The rows are grouped in 4 ways, from coarse to fine. Each group lies inside one group of the grouping before and may be the whole of it. The rows also spread widely along 15 directions, which tell nothing about the answers.
(in the rows, 128 means zero)
Known rows, each followed by its group in each grouping:
[134 169 150 120 141 112 134  75 141 113 140 148 110 166 102  90  56  96
 130 125 129 180 119  92  98 166 105 175] | J874 lur gidul J271
[110 126 144 151 131 130 117 125  73 112 151 141  94 133 133 100 103  99
 126 162 107 164 119 128 126 149 146 136] | J302 Fev bar J366
[ 97 126 134 139  76  72 195 137 140 106 184 112 134 104 151 172 151 149
 105 136  76 121 148 148  82 137 156 109] | J874 budo Biko J641
[158 116 125 145 122 101 127 111 135  95 134 109 137 116 128 141 140 138
 130  76 154 150 149 155 114 140 125 129] | J351 gasip Deron J188
[143 117 115 103 105 119  93  77 159 150 118  95 116 122 117 124 117 135
 127  75 132  98 113  96 139 171 135  98] | J874 lur lega J235
[120 118 132 130 109 116 124 123 142 135 132 122  99 131 158 134 158 149
 124  67 116  80 142 117 145 173 105 134] | J874 budo sano J385
[131 148 106  92 130 102 116 129 156 121 111 104 153 109 102 153 136 176
 122 153 147 134 145 136  98  79 176  89] | J874 mumu bes J596
[124 141 120 139  94  63 148 148 155 113 113 152 134 143 164 140 107 154
  82 142 127 155 146 125  89 121 140 125] | J714 Fisos tesif J644
[144  99 160  90 149 146  88 119 165 170 100 108 114 113 123 133 106 124
 176  83 172 109 148 105  97 133  71 133] | J714 Fope gezo J970
[106 124 165 117 130 129 119 109 120 130 125 116  94 124 118 141 132 128
 148 130 107 124 157 100 110 146 122 125] | J874 budo tavo J746
[106  79 130 108 105 168 152 124 160 150 157 161 130 133 107 111 105  82
 108 165 126 133  92 100 144 111 164 123] | J302 tomup Diti J998
[162 105 140 132 142 134 138 144 148 120 139 131 139 118 133 134 140 144
 144  91 168 140 152 154  92  91  93 146] | J714 Fisos ler J112
[135  81 176 164 130 165 160 108 106 158 151 165 122 143 130  80 110 101
 158 150  95 142 136  72 114 160 168 146] | J714 Fisos Supi J128
[112 114 139 111 117 142 105 141 109 122 103 139  75 144 128 133 135 123
 109 161 125 135 143 104 129 106 130 103] | J351 Loke bod J12
[146 104 136 152 105 104 139  68 184 150 136 150 163 122 131 120 126 123
  91  68 133 125 106 135 120  99 117 141] | J874 mumu lam J744
[112 111 135 156 102 100 145 130 134 129 133 163 139 131 150 120 121 132
  92 147 106 142 128 119 132 128 167 126] | J302 tomup Diti J938
[116  71 131 115 117 162 132 125 150 172 153 122 143  89 118 141 162 120
 138 127 139  95 117 142 120  74 142 104] | J714 Fope zud J68
[153  87 165 121 138 141 118 148 127 131 145 138 111 115 147 111  94 108
 140 139 101 146 128  97  70 136 143 127] | J874 mumu lam J35
[120 130 161 106 137 162 141  82 141 106 179 141  91 145  95 110 147  99
 116 129  83 115 123  81 109 113 123 136] | J874 lur sebap J784
[110 115 138 133 141 124 118 127 151 131 118 143 132 125 135 127 141 132
 136 102 136 127 142 124 141 141 141 154] | J874 budo Biko J260
[126 142 120  91 147 154 131 134 141 139 157 120 118 136 112 103 110 116
 161 112 164 113 117 126 127 150 100 162] | J351 Fumer Ranuv J52
[124 113 133 115 133 155 102  99 118 132 161 111  96 113 117 126 142  97
 128 106 139 113 108 145 107  94  89 120] | J714 Fisos ler J730
[154 130 154 153 139 112 105 107 112 116 142 143 116 127 138  98  89 113
 122 109 110 164 120 116 105 159 119 157] | J874 lur sebap J818
[147  97 149 155 100 117 165 132 141 146 155 156 139 119 156 123 158 155
 105 123  90 101 142 105 109 111 141 118] | J714 Fope Tabek J659
[124 107 105 127  99 120 109 169 130 161 110 154 115 127 170 116 104 130
 101 124 150 118 107 134 151 143 115 131] | J351 Loke pamud J308
[149 109 108 140 121 160 175 123  88 121 196 124 116 145 127  74 130 116
 147 144 104 129 104 122 112 156 202 119] | J874 budo sano J643
[108 105 185 155 128  92 106 101 130 140 129 132 129  85 145 153 126 119
 120 120  88 143 146 129  80 111 125 128] | J874 mumu bes J830
[ 92 142 127 126 163 106 106 136 156 150 102 157 135 140 161 111 154 139
 130 108 161 112 149 146 101  79 124 160] | J714 Fope zud J992
[124 135 132 141 152 113 113 119 121  96 127 152 130 141 128 100 139 131
 108 153 119 156 141 119 107  91 188 124] | J302 tomup duf J789
[ 94 106 136 106 112 133 128 130 156 155 121 129 108 130 139 141 142 130
 131 111 131 101 136 118 130 134 125 127] | J874 lur lega J288
[121 113 133  93 134 111 124 153 191 144 121 126 139 119 151 136 144 159
 137 103 124  92 153  99  93 130 157 123] | J874 lur lega J235
[ 74 130 125 100 147 116 124 122 145 124 133 105 121 126 127 131 142 114
 163 139 133 123 150 120  80 138 184 117] | J714 Fisos ler J730
[114 142 137 110 126 117 117 136 121 115 124 115 101 125 123 144 124 145
 136 138 121 133 150 115 121 152 127 125] | J874 budo Biko J641
[125 134 128 132 115 132 148 121 127 131 175 134 129 121 123 114 124 132
 130 117 105 117 112 119 143 168 132 149] | J874 lur gidul J271
[167 164 121 165 131  61 167  86 169 130 129 146 194 137 136 103 149 204
 121  92 126 120 165 113 102 120 169 140] | J714 Fope zud J68
[119 147 111 114 116 132  91 128 100 117 119 123  96 128 111 131 125 141
 109 163 130 134 124 113 154 133 133 103] | J714 Fisos ler J730
[102 128 122 135 168 131 112 174 147 175 107 182 167 122 154  92 121 137
 140 141 165 127 127 140 143 101 152 182] | J351 Loke bod J12
[160 133 119 119  86 153 172  95 128 155 152 121 128 137  88 123 143 183
 126 130 116  87 129  94 171 136 126 102] | J874 budo Biko J641
[105  89 130 132 113 137 175 144 148 162 185 147 140 121 159 104 113  91
 138 132 117 114 102 130  87 136 152 146] | J714 Fisos tesif J644
[117 122  91  72 145 140  38 158 125 109 128 101  75 109 146 118 150 112
 113 123 120  85 104 104 129 138 166  82] | J351 Loke bod J12
[ 96 136  53  95 105 113 149 151 151 128 108 108 137 156 131 129 148 161
 131 127 184 123 129 163 136 129 206 103] | J874 lur gidul J271
[110 127 163 133 137 131 124 113 132 143 114 147 138 117 104 132 126 148
 142 156 109 138 153  93 140 135 156 137] | J874 mumu bes J596
[121 164 114 110 121 110 117 152 111 139 136 122 116 115 130 133 107 151
 122 147 143 124 126 145 128 125  94 132] | J351 Loke bod J12
[139 162 107  96 125  87 130 141 177 105 164 115 130 119 150 139 145 160
  97  79 131  97 127 152  84 104  95 136] | J874 lur sebap J818
[115 118 125 139 109  90 156 131 135 122 129 112 122 136 162 138 143 151
 138  92 129 121 155 148  91 154 152 121] | J874 mumu bes J596
[155  97 147 125 131 155 121 127 131 150 132 127 127 110 114 128 124 139
 147 113 142 128 132 124 131 118 108 134] | J874 budo Biko J641
[145 127 143 106 143 147  77 116 132 121 149 130  94 113 128 116 131 119
 112 105 101 101 109  98 127 130  98 128] | J874 mumu lam J35
[144  98  97 112 132 151  97  99 130  97 131 126  95 150 119 100 143  91
  97 112 149 148  97 138 111  78 171  98] | J874 budo Biko J641
[145  82 156 134 128 175 103 115 105 125 114 110  92 116 106 153 172 137
 151  88 155 123 151 151 149 102  84 118] | J874 mumu lam J744
[ 94 101 124 148 105 133 121 172  73  95 140 127  78 126 158 141 146 117
 128 150 111 144 139 137 147 184 157 117] | J714 Fisos ler J112
[108 107 152 137 124  98 143 138 167 136 132 145 133 124 164 132 122 124
 129  96 118 128 146 120  98 156 135 158] | J874 budo sano J385

New rows, each followed by its group in each grouping:
[125 119 162 133 169 118 118 139 123 165  94 135 146 126 138 101 110 156
 182 146 146 143 174 110  84 118 167 138] | J302 Fev bar J366
[138 119 122 129 163 160  85 133 119  89 103 147 119 140 100 110 146 132
 138 142 152 162 145 101 165 134 178 133] | J714 Fisos ler J112
[157  90 133 114 101 162 150 118 119 155 155 104 125 104 102 142 149 143
 139 123 140 103 132 137 122  90 108  94] | J351 gasip Deron J188
[134 105 129 109 107 164 111  87 104 128 186  78  72 110 116 127 153 106
 146  83 103  71 108 109 131 175  99  92] | J714 Fisos ler J730
[136 135 113 128 123 137  93  92 106 133 150 105  94 127 128 105 126 114
 136  84 134 101 103 123 145 172 100 127] | J714 Fisos tesif J644
[166 123  90 135 115 114  69 131 138  76 115 146 111 133 138 118 130 131
  63 107 136 149 103 115 162 135 147 112] | J714 Fisos tesif J644
[141 129 116 125 144 130 114 122 116  96 197 117 119 108 135 101 132 102
 122 121 101 125 100 128  88 134 157 122] | J714 Fisos ler J730
[131 109  83 111 130 153 124 141  95 131 169 109  95 140 152  88 138 101
 130 127 154 115  91 169  76  86 152 100] | J714 Fisos ler J730
[139  83 167 136 146 162 141 130 132 173 109 134 119 144 138 105 118 129
 197  93 164 122 167 103 110 160 110 157] | J714 Fisos Supi J128
[205 103 187 105 153 166 100 105 135 120 153 123  90 119 110 111 120 131
 143  92  98 118 142  66  76 113  75 124] | J874 lur gidul J271
[143 105 112 116  92 148 155 110 120 142 164  91  97 136 130 120 154 145
 152  77 122  77 125 120 134 178 131 102] | J874 lur gidul J271
[129 115 130 156 101  98 105 120 151  95 152 145 132  97 144 148 144 127
  78  98  92 125 116 113 161 164 130 132] | J714 Fisos tesif J644
[165 174  81 107 114  97 109 127  86  67 154  87  91 137 125 116 127 156
 105 137 116 134 127 122 107 159 160  80] | J351 gasip Deron J188
[127 139 131 141 148 124 151 125 145 152 116 157 164 139 117 110 134 162
 150 133 165 139 154 133 130 104 138 162] | J714 Fope zud J68
[101 144  98  85 108 123 149 145 154 120 138 110 126 129 113 152 147 160
 124 147 138 107 136 135 127 118 155 106] | J874 mumu lam J35
[131  77 149  79 165 190 122 142 176  87 182 111 117  98  93 149 181  99
 156  98 130 115 135 126  95  86 138 130] | J874 lur gidul J271
[105 143 118 117 120  99 131 125 141 133 170 110 129 111 146 126 121 126
 130  98 124  98 115 145 115 159 115 136] | J302 tomup Diti J938
[166  95 130 139  93 142 112  93 148 141 135 153 117 126 123 116 119 118
  75  90 122 121  91 109 166 121  98 126] | J874 budo tavo J746
[100 119 178  97 114 130 105 108 171 190 107 144 113 112 120 146 100 120
 122 124 126  97 134  83 134 124  51 147] | J351 Fumer Ranuv J52
[134 107 167 127 147 123  81 171 137 136 134 141 128  78 155 139 133 150
 135 121  84 111 146  93 120 154 131 141] | J874 lur gidul J271
[138 124 134 135 119 102 108 145  98 113 124 100 111 106 143 145 112 148
 144 121 126 148 146 144 107 170 132 116] | J874 mumu lam J35
[128 134 109 106 126 150  52 153 100 134 103 144  95 112 120 132 137 147
  82 164 134 127 104 132 169  74 120 105] | J874 lur gidul J271
[156  94 122 131  94 135 135  92 142 115 149 125 117 131 110 123 111 106
 111 111 131 146 108 108 135 157 139 110] | J714 Fope zud J68
[123 142 137 133 128 112  88  68 121 106 124  84 116 102  95 152 172 160
 147  78 108 107 155 111 162 179 142 108] | J874 lur gidul J271
[158 128 131 133 118 127 120 119  90  99 164 110 110 114 112 119 114 133
 121 145 112 146 122 126 117 134 138 102] | J302 tomup duf J789
[ 90 118 176 130 168 141 121 114 112 138 147 165 105 145 134  81  88  65
 144 165 112 162 123 107  75 112 141 164] | J302 tomup Diti J938
[158 155 134 117 149 126 114 104 131 120 135 121 140 125  95 103 117 156
 150 127 126 128 142  84 137 163 150 136] | J351 Fumer Ranuv J52
[116 160 133  90 118 108 118 132 144 119 161 120  88 126 142 137 115 126
 103 128 107 101 124 108  84 127  73 123] | J714 Fisos ler J730
[150 110 125 158 147 129 167 110 157 122 128 144 189 129  94 112 118 134
 166 100 191 179 146 153 142 135 159 174] | J351 Loke pamud J308
[117 120 128  65 148 160 111 162 171 135 182 110 126  84 117 142 159 137
 138 119 121  62 119 118 121  99 108 119] | J302 Fev bar J366
[ 87 124 144 111 172 134 118 139 136 151 118 142 129 131 130 113 122 107
 166 152 164 148 147 142  77  87 142 156] | J714 Fope zud J68
[113 127 125  92 155 129  36 169 160 119 119 156 112  94 148 133 123 110
  84 139 125 120 104 106 134 101 114 134] | J714 Fisos ler J112
[115 119 142 131 131 145 157  90 114 190 141 135 114 154 140  86 144 128
 148 113 136  98 127 142  76  67 119 132] | J874 lur gidul J271
[162 116 132 119 114 124 106 131 138 116 138 130 102 126 143 125 114 129
 104 106 124 125 124 104 110 138  98 116] | J714 Fisos ler J112
[ 85 121 135  70 138 167 111 144 147 167 185 101 111  81 119 144 145 111
 160 128 119  56 110 120 119 128  91 125] | J714 Fisos ler J112
[131 142 137 133 131 101 105 117 135 129 110 127 133 118 129 135 142 168
 118 112 137 118 154 129 131 107 116 123] | J302 tomup duf J789
[105 144 157 102 136 128 145 137 162  98 130 151 113 146 104 144 114 126
 124 147 129 161 156 104 113 128 112 164] | J874 lur sebap J784
[133 123 156 161 112 122 142 112 128 152 108 168 129 142 135 124 130 155
 109 116 132 136 143 131 143 104  91 155] | J874 mumu lam J744
[106 143 129 101 134 126 152 147 128 130 129 119 106 153 132 124 125 144
 161 148 146 126 162 117  82 134 135 128] | J714 Fisos ler J730
[ 93 146 154 114 121 116 123 105 150 185 106 143 128 128 121 131 107 145
 136 130 129 111 139 104 133 133  96 151] | J874 lur gidul J271
[125  71 150 147 128 174 152 121 109 140 130 128 114 137 117 124 153 116
 174 117 158 139 152 137 127 124 136 133] | J714 Fisos tesif J644
[100 132 114 142 110 128 128 113  99 143 139 129 107 137 138 108 152 143
 122 124 119  96 122 131 166 145 145 117] | J302 Fev bar J366
[135 156 143 163 123  74  87 106 140 114  76 151 134 122 131 150 121 162
  97  83 156 156 158 137 175 146  67 164] | J351 Loke pamud J308
[142 118 109 143  98 152 152 128 106 121 172 120 123 116 109 134 151 148
 135 113 137 113 120 144 186 168 113 131] | J714 Fope zud J68
[ 71 124 158 126 133 113 129 194 121 129 163 150 124  80 152 161 102  96
 128 167 125 156 128 171 104 121  85 175] | J351 Loke pamud J308
[ 72 133 142 142 122  90 138 128 150 172 165 152 148  95 168 129 127 115
 108 119 100 103 108 156 101 108 113 164] | J874 budo Biko J641
[ 96 153  92 105 119  85 158 135 148  99 158  85 128 128 137 147 142 136
 150 107 153 123 144 163  86 162 155 122] | J714 Fope Tabek J659
[ 87 120 101 156 123 127 102 141 124 152 152 158 158  94 147 112 157 133
 101 124 121  94  92 156 204 132 162 146] | J302 tomup duf J789
[ 99 104 122 141  95 127 144  93 127 141 128 137 119 146 122 119 124 110
 113 127 136 132 116 128 155 140 154 117] | J302 tomup Diti J938
[133 144 127 164 128 111 112 110 107 109 139 173 140 132 121  92  93 115
  92 176 101 181 106  99 142 142 180 144] | J714 Fisos tesif J644
[ 99 161 144 114 128  93 126 154 139 112 132 139 134 108 123 156 121 159
 115 170 101 147 153 117 111 127 142 138] | J874 lur gidul J271
[123 105 103 118  96 150 161 102 162 113 152 142 112 158 120 123 175 116
  94  87 142  98 118 127 159 114 128 123] | J351 gasip Deron J188
[101 126 107 155  99 114 135 179 121 109 144 152 133 111 150 151 139 150
 105 123 129 140 122 162 199 183 133 163] | J874 lur lega J288
[146 114 128 140 115 120  92 130 155 137 154 161 139  95 151 119 135 133
  69  97  97 104  90 120 157 119 113 142] | J874 lur sebap J818
[ 81 125 134 110 123 130 136 158 135 126 144 133 115 120 133 142 148 127
 132 147 121 112 142 126 135 140 139 140] | J351 Fumer Ranuv J52
[135 139 141 139 128 110 172 139 129 124 194 144 134 124 154 107 132 132
 125 130  98 118 129 130  71 119 125 148] | J714 Fope Tabek J659
[117 127 129 127 120 147 147 122 117 170 158 145 136 126 117  95  94 120
 139 156 120 130 101 117 134 147 147 148] | J874 lur sebap J784
[105 107 147 129 117 141 160 120 138 142 138 129 133 120 112 149 153 142
 142 130 132 122 148 142 124 103 133 129] | J874 mumu bes J596
[113 116 125 134 141  99 114  99 162 106 130 130 138 122 136 128 147 109
 110  89 137 145 128 150  94  97 160 137] | J874 budo tavo J746
[152 137 151 151 145 111 127  82 139 114 135 147 147 134 107  99 107 133
 128 121 113 167 136  99 113 139 163 150] | J874 lur lega J235
[109 150 138 101 121 121 149 142 126 156 136 105 134 108 111 151 119 170
 162 157 133 115 152 135 104 126 119 123] | J874 mumu lam J744
[136  92 126 129 122 151 116 156 109 132 151 121 109 112 145 125 145 132
 136 107 138 106 124 147 141 132 119 119] | J302 tomup Diti J938
[136 107 157 105 154 146  99 103 117 139 124  96  75 139 134 114 122 105
 173  80 150 125 144 129  66 125  91 128] | J874 lur lega J288
[ 84  99 158 105 147 154 145 129 139 180 123 101 133 104 107 157 141 120
 206 121 187 120 163 166  96 101  95 145] | J714 Fope Tabek J659
[143 113 105 115 103 125  88 127  90 147 122  95  78 129 156 111 111 126
 130 113 138 108 111 126 115 161 123  85] | J714 Fope gezo J970
[112 106 137 140  86 117 123 119 116 161 105 139 109 126 136 138 100 125
 108 138 131 143 121 128 147 142 116 123] | J874 budo tavo J746
[168 129 137 146 130 147 119 156  94 129 133 146 121 121 127 114 106 158
 136 128 141 148 128 137 154 146  93 156] | J874 mumu lam J744
[128 152 120 143 147 116 121 110 103 133 163 113 133 116 134 101 133 139
 156  94 128 120 121 154 117 154 134 153] | J874 lur gidul J271
[134 109 135 122 134 144  90  72 150 142 107 114 117 124 104 127 153 129
 136  66 149 105 131 116 158 131 114 127] | J874 budo tavo J746
[147 104 132 122 106 134 134 143 157  98 111 141 116 141 118 147 140 158
 114 117 129 142 155  94 160 158 150 122] | J874 lur lega J288
[121 130 115 113 119 140 121 112 139 123 134 128 122 129  99 131 125 126
 115 125 149 141 114 138 150 120 126 134] | J874 lur sebap J784
[109 120 123 108 132 137  68  76 128 109 116 106  94 121 102 135 169 114
 110 128 116 112 127 101 129  99 164  78] | J714 Fisos tesif J644
[139 192 141 137 135  53  81  75 152 114 127 146 132 122 144 111  97 144
  73 103  87 131 117  99  99 132 104 144] | J874 mumu lam J744
[ 98 140 116 128  97 120 137 111 123 120 139 133 106 138 125 139 151 138
  96 128 117 114 121 139 154 126 125 121] | J874 mumu lam J35
[114 142 123 127 107 113 176 110 136 180 128 142 145 150 134 108 120 161
 129 145 136 112 132 134 100  93 141 127] | J874 mumu lam J35
[118 157 103  77 129 136 109 132 162 146 124 121 130 126 102 130 112 148
 130 141 160 107 121 107 141 127 115 125] | J714 Fisos ler J730
[101 103 147  98 132 148 169 116 145 136 123 113 113 152 102 135 142 126
 166 140 163 134 166 132  83  81 143 112] | J302 Fev bar J366
[162 134 140  98 126 121 107 123 159 116 120 139 108 140 129 118 117 153
 102 124 103 116 136  69 105 128 129 111] | J874 mumu lam J35
[139 120 159 158 128 120 120  88 130 119 135 136 130 113 112 132 129 132
 128  97 115 146 140 118 147 152 114 151] | J874 budo Biko J641
[126 156 134 173 119  71 189 110 155 124 153 159 192 130 129 119 113 164
 120 116 132 154 147 146 131 142 143 175] | J302 tomup Diti J938
[149 130 130 144 148 144  82 111 112 144 150 140 132  97 124 103 138 136
 118 104 117 109 101 129 163 125 117 148] | J874 budo sano J385
[113 112 139 138 125 146 110 101  80 138 130 116  87 134 123 112 133 104
 142 124 141 134 125 143 130 128 118 125] | J351 Fumer Ranuv J52
[117 113 129 133 119 127 124 168 142 133 143 161 126 116 157 128 117 122
 108 128 132 130 118 131 136 137 108 155] | J714 Fisos ler J112
[145 105 130 126 143 131  52 108 156 127  89 135 111 119 138 131 144 126
 107  54 162 119 121 137 153 111  86 138] | J874 mumu lam J35
[146 125 142 121 124 102 116 107 146 141 118 106 130 115 131 135 131 161
 137  96 126 116 151 117  94 128 128 114] | J874 lur sebap J818
